The rows of a group lie close to one hidden flat surface of 11 dimensions, which may be shifted away from zero. Surfaces can cross.
Some rows, each with its group after it:
[-19  -3  22  -2  -1 -32  -3  29  20  46 -17  23  37   0 -10  20]	Z
[ 29  24 -14 -23   7 -31 -17 -20 -13   2 -27 -16  19   9  -6 -15]	H
[ 16  46  14 -53  -2 -21  -4  24  -7  -9 -35 -16 -28  43 -10 -23]	Z
[ 12 -40  -9   5 -19  48 -18  -5   7 -28  38  18   8   0   9 -24]	G
[ -9 -10 -26   0  43  15 -28  -8  27 -17  17  10   0  51 -11 -62]	Z
[ 55 -20 -34 -11 -11 -22  12  21 -16 -39  48 -21 -41   3 -26  36]	L
[  7   2  11  22   3 -32  13  16 -16  28   1   8  -5  23   0  -5]	Z
[-20  27  11  11  45  16 -33 -12  -6   8  18 -28 -23  16   1  -1]	L
[ -5  -7 -10  -1  -6  41 -33 -20  60   3  10  -3  43  14 -18   4]	G
[ 20  41  29   2  -6 -10 -17   8 -31  -1  -2  19  11  -7  34 -18]	L
[  8 -25  32  -4   2  11 -21  27 -47  -2   1  -7  12  26   5 -16]	L
[ -7 -10   6 -27 -21   0   8  26  -1 -18  29   1 -43  -2  14 -18]	Z
[ 14  33  19  19 -17  28  14   7  -4  -6 -10  -1 -32  26  21 -18]	Z
[-16  24  18   2  -5   1 -19  -4 -29 -25   6  22   0 -14  10  11]	L
[-21  16  11 -21 -19   2  -2   0  21  -8 -12 -19  24 -12  19  -4]	Z
[ 35 -16  -8   2 -10  -4  -3 -30 -20 -12 -10 -17  56  -4 -23   0]	F
[  6  21  18 -48 -10 -13 -20   9  -1  27 -29 -16  -6   3 -25  28]	Z
[ 36  47  10   0  -3   8 -10  12   3 -11  -7  46 -13   3   1   6]	L
[  2  -9 -10 -25  -8  38   8  19  54 -15  -8  -9 -23  24 -30  12]	Z
[ 22 -16  25  17 -36  12   9  20 -54 -36  -3  26   8  -6  33 -11]	H
[ 49  24  14  21  39  23  -2  13  10  13   7   7 -44  51 -40  -9]	F
[ 36   8   3   7 -19   4  21  40  -5   0  13   9 -25  12  23   4]	F
[ 18 -33 -14 -15  -9  -4  11  -3  -9 -34  -9  -1  34  16 -10 -45]	L
[ 42 -15 -18   5   7   1  16  23  13 -12  11   4  -7  -9  20 -12]	G
[-60  18  33  11  31  26 -30  -2  -1  26  -4  -8 -13  -3   5  20]	G
[ 16 -19  15  -3  20  -2 -33  19 -25  -1   0  57  19  -1  -2 -17]	H
[ 24  -5 -11  10 -14  -7  20  12   7 -14  33  -5 -21 -18  -2  32]	L
[-14  35  -9  -7   7  36  -4  10  18  -3 -37   3  -7  36  21 -16]	F
[-33  30  20 -17  35 -15 -12  31  25  32   0  26 -41  34  -8 -21]	Z
[ 21  -5 -10  18 -31  38  24   4  -3 -42   4  -3 -22  19  29 -22]	H
[-18 -17  -8   1   0 -15  -2   0  -9 -16  46  18 -12 -31   3   7]	L
[  1  21   2  -1  13   3   0 -27  -5  31  -4 -14 -51 -12 -49  58]	L
[-26  12  -7   5   4   8  21  -4  41   0 -24  13  -2   6  -2  -9]	H
[-18 -23 -14 -47  -9 -19  -5  36  44 -40   7 -28  44  10   1  -8]	Z
[-30 -13  20  21 -15  44 -13   1 -10  19  -1  18  21 -18  26  24]	F
[-46 -23  13 -50 -25 -12  12  23 -11 -13  13  16 -41 -14  -7 -12]	Z
[-32 -16  21  20   3  32  -2  40  13 -26  21   1   0  13  31  -1]	G
[  0   2   2 -22 -23  25 -42 -21  22  63 -28  46  45 -12  12 -12]	H
[ -4 -32  10  16  20  75 -29  17   7  -3   5  15 -23  24 -18  18]	G
[-30  -4  52 -11  -1 -31  12  69 -53 -11 -35  14   7   1  30   7]	G
[ 22 -12 -19  -6   1  10 -20 -33  13  19 -21  13  61  -9 -21  -2]	F
[-19   3   5 -11 -10  -6 -16 -26 -24  26  -5  -6 -10 -18   4   7]	H
[-20 -36  -2   4  -3 -20  19  26  27  -8  -8  -5  55 -30  12  24]	G
[ -8  47  -4  31  43 -14  24 -28  12  -4   5   8 -52 -23   7 -17]	H
[-17  21  11  -5  29   4 -32  -6 -17  17   0  -3  -5  17   0 -11]	F
[ 16   4   4   6   5  23 -11  25  22  29 -16  15  14  18 -10  28]	F
[ -9  24  14  -3  10 -12 -13  13  -3   1   9  28 -12  -8  -3  17]	L
[ 45  36   3 -34  -8 -23  12  46  15 -13 -23 -16 -15  49  -3 -17]	Z
[ 24  57  16  -4   4   8 -28 -30  -3  30 -10 -18  -7  -6  14  -3]	G
[-25   3   8  17  45  23 -20  23  25   0  28 -18 -20  31  -4   5]	L
[  3  22   7   5  24  -9 -31 -10   7  34 -10  -6  19 -10   5  21]	H
[ -1  47  20  15  23 -13   2  19 -10  -4  24  -4 -29  20  39 -41]	F
[ 12  29   0  18  22  -4 -19   1  22   9   6  -1  18  -7  33  -8]	H
[-14  -5  -4  -5 -31 -34  49  -2 -14 -25 -13 -13 -12 -16   2   5]	H
[-24 -36  -1  -8 -36  17  16  36  59 -25  34  38  15  16  -2 -19]	G
[  2 -40  14  29  -6  43 -27   5 -42 -11  39  -7  12  -3  17  17]	F
[  9  27  21  20  13  28   1 -20  -3  25 -17  17 -15  10 -20  -8]	F
[ 37  17  -9 -12   3 -22   8  16  11  -3 -12 -42   0  13  -2  17]	G
[-34  38  20  -3 -16 -10  27  10  29  10   1 -12 -33   3   2  11]	G
[  4  29   9  -8 -22 -42  16   7 -20  -3   9  22 -14 -37   3  31]	L
[ 14  -2   5  -3  36   6 -10  20 -19  -7 -31 -13  -2  10   2   4]	G
[-28  -4 -45 -10  11  -7 -26  -7  64  14  46 -53  22   6  35 -10]	H
[-45  35  34  22  14  26 -18  27  -9  11  16  25 -15   7  64 -26]	F
[-10  32 -21  -4 -14  25  16 -50  25  34 -51   2   3 -21  -4  11]	F
[  6 -19 -22   7  27 -17   3   0  -1 -16  31 -18 -40   0 -19  14]	H

New rows, each followed by its group:
[-36  -4  18  -7  19   0 -27  12 -21  -8   5   2 -10  10 -32  40]	L
[ -7  14 -14  -3 -14 -23  47  10  36 -36  -1 -21   5  -1  26 -27]	G
[-40 -18  18 -18  -6  15 -27  14   0   0  11 -15  12  -5   4  19]	Z
[-29   2 -24 -19  14  -8  -6 -53  -2 -22 -10   7   7  14  -8 -81]	Z
[-65  35  20 -16  21 -47   2 -29 -25 -12 -61 -14  31   1 -11 -10]	H
[-26   7  -3 -14  26 -12  -2  -3  28  -7 -30  -6  38  24 -24 -21]	L
[-19   1   3 -22   5 -44   1  19   0   5  -3  -5   4  19  -5 -14]	Z
[ 13  36   3   4  -9  -7  18 -31  16  21 -58   8  24 -17 -11  13]	H
[ 30  58  11  -2  13 -10  -5  19  11   3  -6  24 -16  13   8  -2]	L
[-27 -33 -11 -10 -32 -17  19 -17 -11  -9  -4  13  12 -30   2  -4]	H
[-12   2   1  22 -18  15  -6 -29 -33 -35  45  10 -14 -43  33   1]	L
[  1   7   1  28   7  43  10   6  16   5  18  10 -35   9  14  -2]	F
[ 26 -30 -19 -16   5 -47  12   2 -44 -25   8 -27 -28  -2 -40  28]	H
[-12  11  37   3 -28 -22  40  29 -47  -9   5  14 -33  -8  37 -33]	L
[-25 -12  28   6  24  32  -1  21 -18   1 -52  25   2   4  -2   8]	G
[ -8   0 -17   5  16  13  -9 -29  -1  -8  13 -12 -27   3  -3  -9]	H
[-26   0 -21  -4  33 -12   9  -7  42  -6 -22  -4   3  16 -39   8]	H
[  8  11   5 -10  14   6  -8   2   5  14 -13  21  -9  -5   1 -18]	G
[  6  38  33  22  33 -29  25  10 -22  -1 -40  19 -32  -7 -28  33]	H
[ 18 -10   4 -19  -4  35 -16  17   7   9   3  -3 -39  21 -28  22]	Z
[ -8  -2  33  12   2   9  26  12 -25  27 -16 -54 -34  20 -13  23]	L
[-41   4  -2 -18  15 -17  16  15   9 -19  -2  27 -31  42  -3 -68]	Z
[ 11  -8  -6 -13  31 -45  -3   1 -41 -44 -10   7   1  10 -22 -26]	H
[-17   6   1  -5 -14  23   5 -40   3  28 -52 -10  -6  -2 -43  43]	H
[ 26  -8  -7  17   1  30 -16  -7   9  -8   8  -5  19  -1  -9  24]	L
[-36 -12  11   1 -13 -30  29  32 -23 -53  11 -48   8   1  38  -1]	G
[  1  -8  10 -12 -34 -28  24  10 -21 -11 -42 -21  22   0 -19  41]	H
[ 53  20 -36   3  10  -5   9 -14  30 -19  -7 -11  -2  14   1 -23]	H
[ 13  48  30  19   5   7 -20  26 -18  -3  24  25 -23  -5  38   6]	L
[-37  18   0 -21   3   3 -19 -17  15  66 -37  29  14 -28  -3  24]	F
[-72  45 -21  -1  43 -35   1  -2  45 -49  37  -5 -16  -2  10 -12]	L
[ 23  64  -4  -9   6  22 -22 -29 -15  44 -35 -13 -30   5  16   5]	F
[-25 -16   2  10  13  21  18  13  36  41  -3  27 -61  23 -52  27]	Z
[  2  41   6  17  17  14 -11   7  17  13   6  -3   2  11  36 -16]	F
[ 18  28  30  -1 -60  16   4  28  25 -21   7  32  38  15  49 -45]	G
[-46   1  13  19  12   5   0  -6   6   3  18 -11  -8 -20   3  28]	L
[-10  17 -10   3 -45  24  31 -33  23   6 -18  22  -1 -18  34 -38]	H
[-26 -22 -17 -25 -46  22   3  17  17   8  10 -34 -26  34  13   9]	H
[ 19  22 -21 -17   6 -22  -9 -21  22  -3  -8 -40  28  10   2 -17]	Z
[ -4 -31  -2  -6  29 -46  10  12   0  -8 -16  62  24 -25 -38  -2]	H
[-10 -23 -16 -28   8 -27  -2  34   6 -63   5  16  27  35 -17 -31]	L
[-22  -8  -7 -28   5 -30  -2 -35 -21  -6 -10  -2  14 -17 -29 -10]	L
[  7  32  31  27  26   5  -1  17 -34 -30  -9  10 -27  17  17 -10]	H
[ 14 -19   2   4 -19  13  25   6  -1 -16 -17  20  18 -22  18 -12]	G
[ -2  62   6  26   0  16   8 -43  42  68 -13  17 -23 -46  29   9]	H
[ 13  -5  -4   1  -4  17  -7   3  35  12  -3  19  19   4   3 -12]	Z
[ 46  18  -2  40   2  30  -1 -25  11   5  -7   3   5 -23  11  16]	H
[ 13  51  -1   7   1   6   0  17  36 -29  -4  43  -4   3  -2  20]	L
[ 25 -24 -14 -17  -6   5  -2  19  -3 -27  -1 -28 -12  46 -30   0]	Z
[ 29 -14  -9 -25 -42 -15  18 -11   6   1 -18  11  25 -16 -18   0]	G
[-30  -6  21  21 -40  45  13 -16   4 -17 -52   5  53  -2  11  14]	H
[ 21  42   0   2  -4 -20   9 -25   7  33 -32 -10  -2 -21  -1  19]	H
[  7  19 -10  -5 -41  23  12  -9  18  37   1  -3 -36  -6  24   1]	H
[-26   9 -22 -12 -14 -24  16 -17   9 -39  21  45 -24 -42 -27  32]	L
[ 24  29  -9 -14  26 -67  -4  -1  19  21 -20   7  38 -21  -5   0]	H
[ -8 -38  -3 -10   1 -25   2  45  32  34  34  30 -13  -6 -14  16]	Z
[-22  80  25   3  10 -26  -5  -9  -1  24  20  53 -50 -50  22  17]	L
[-45  30  13  -6  36 -28   9 -17 -16 -22 -35  35 -17   7 -13 -48]	H
[ 33 -15  19  -7 -51  48   6  22   4 -21 -28  12  10  36 -26  14]	G
[ -7   5   9  -4  13 -35  15   4 -18 -33 -39  23  25   0 -15 -15]	H
[-28 -13  18  25 -38 -10  42  52   6 -28  43  34 -24 -37  20  52]	L
[ -2  14 -31 -20  -4 -34   5 -31   1 -22  26  29 -26 -40 -25  13]	L
[-18  -3  10 -15 -10 -26   3  13  11  16  -2  34  21 -10  15 -29]	Z
[ -5 -24 -12 -45   5   8 -37 -11   4   3  18  13  -1  -8 -16 -22]	Z
[ -1 -37  -2  -9   8  -6 -13  -9 -31   5   2  15  14 -40  12  -6]	G
[  4 -13  -5 -28   1  -2 -29 -13 -40 -17  12  51 -34  -9 -46  13]	L
[ 28   2  -6  15  -4  10   5 -32 -14 -18 -18  10   9 -16  -3  -6]	H
[ 21 -12  12   5   3  22 -15  -6  -9  27  -7  12   7  -4 -16   6]	L
[-13 -42  39  -1 -13  21 -35  27 -72 -22  28  42   6   1  17 -14]	L
[-25  21  -2  -6  26 -46  11 -16  14   6 -30  -5  13 -13 -19   8]	H
[-12 -29  -8  13  -5  19   4  23  15 -31  22  17   3  11  20 -20]	H
[ 16  14   5 -21 -26 -21   5  -4   5  19   5   1  -8 -15  -4   3]	G
[-10  19   4  43  -5   2  52 -25  22 -16 -26  -1   2 -35   5  22]	H
[ 11  23  12 -39 -16   5   2  23  19  -5 -26  31  -2  18   5 -43]	Z
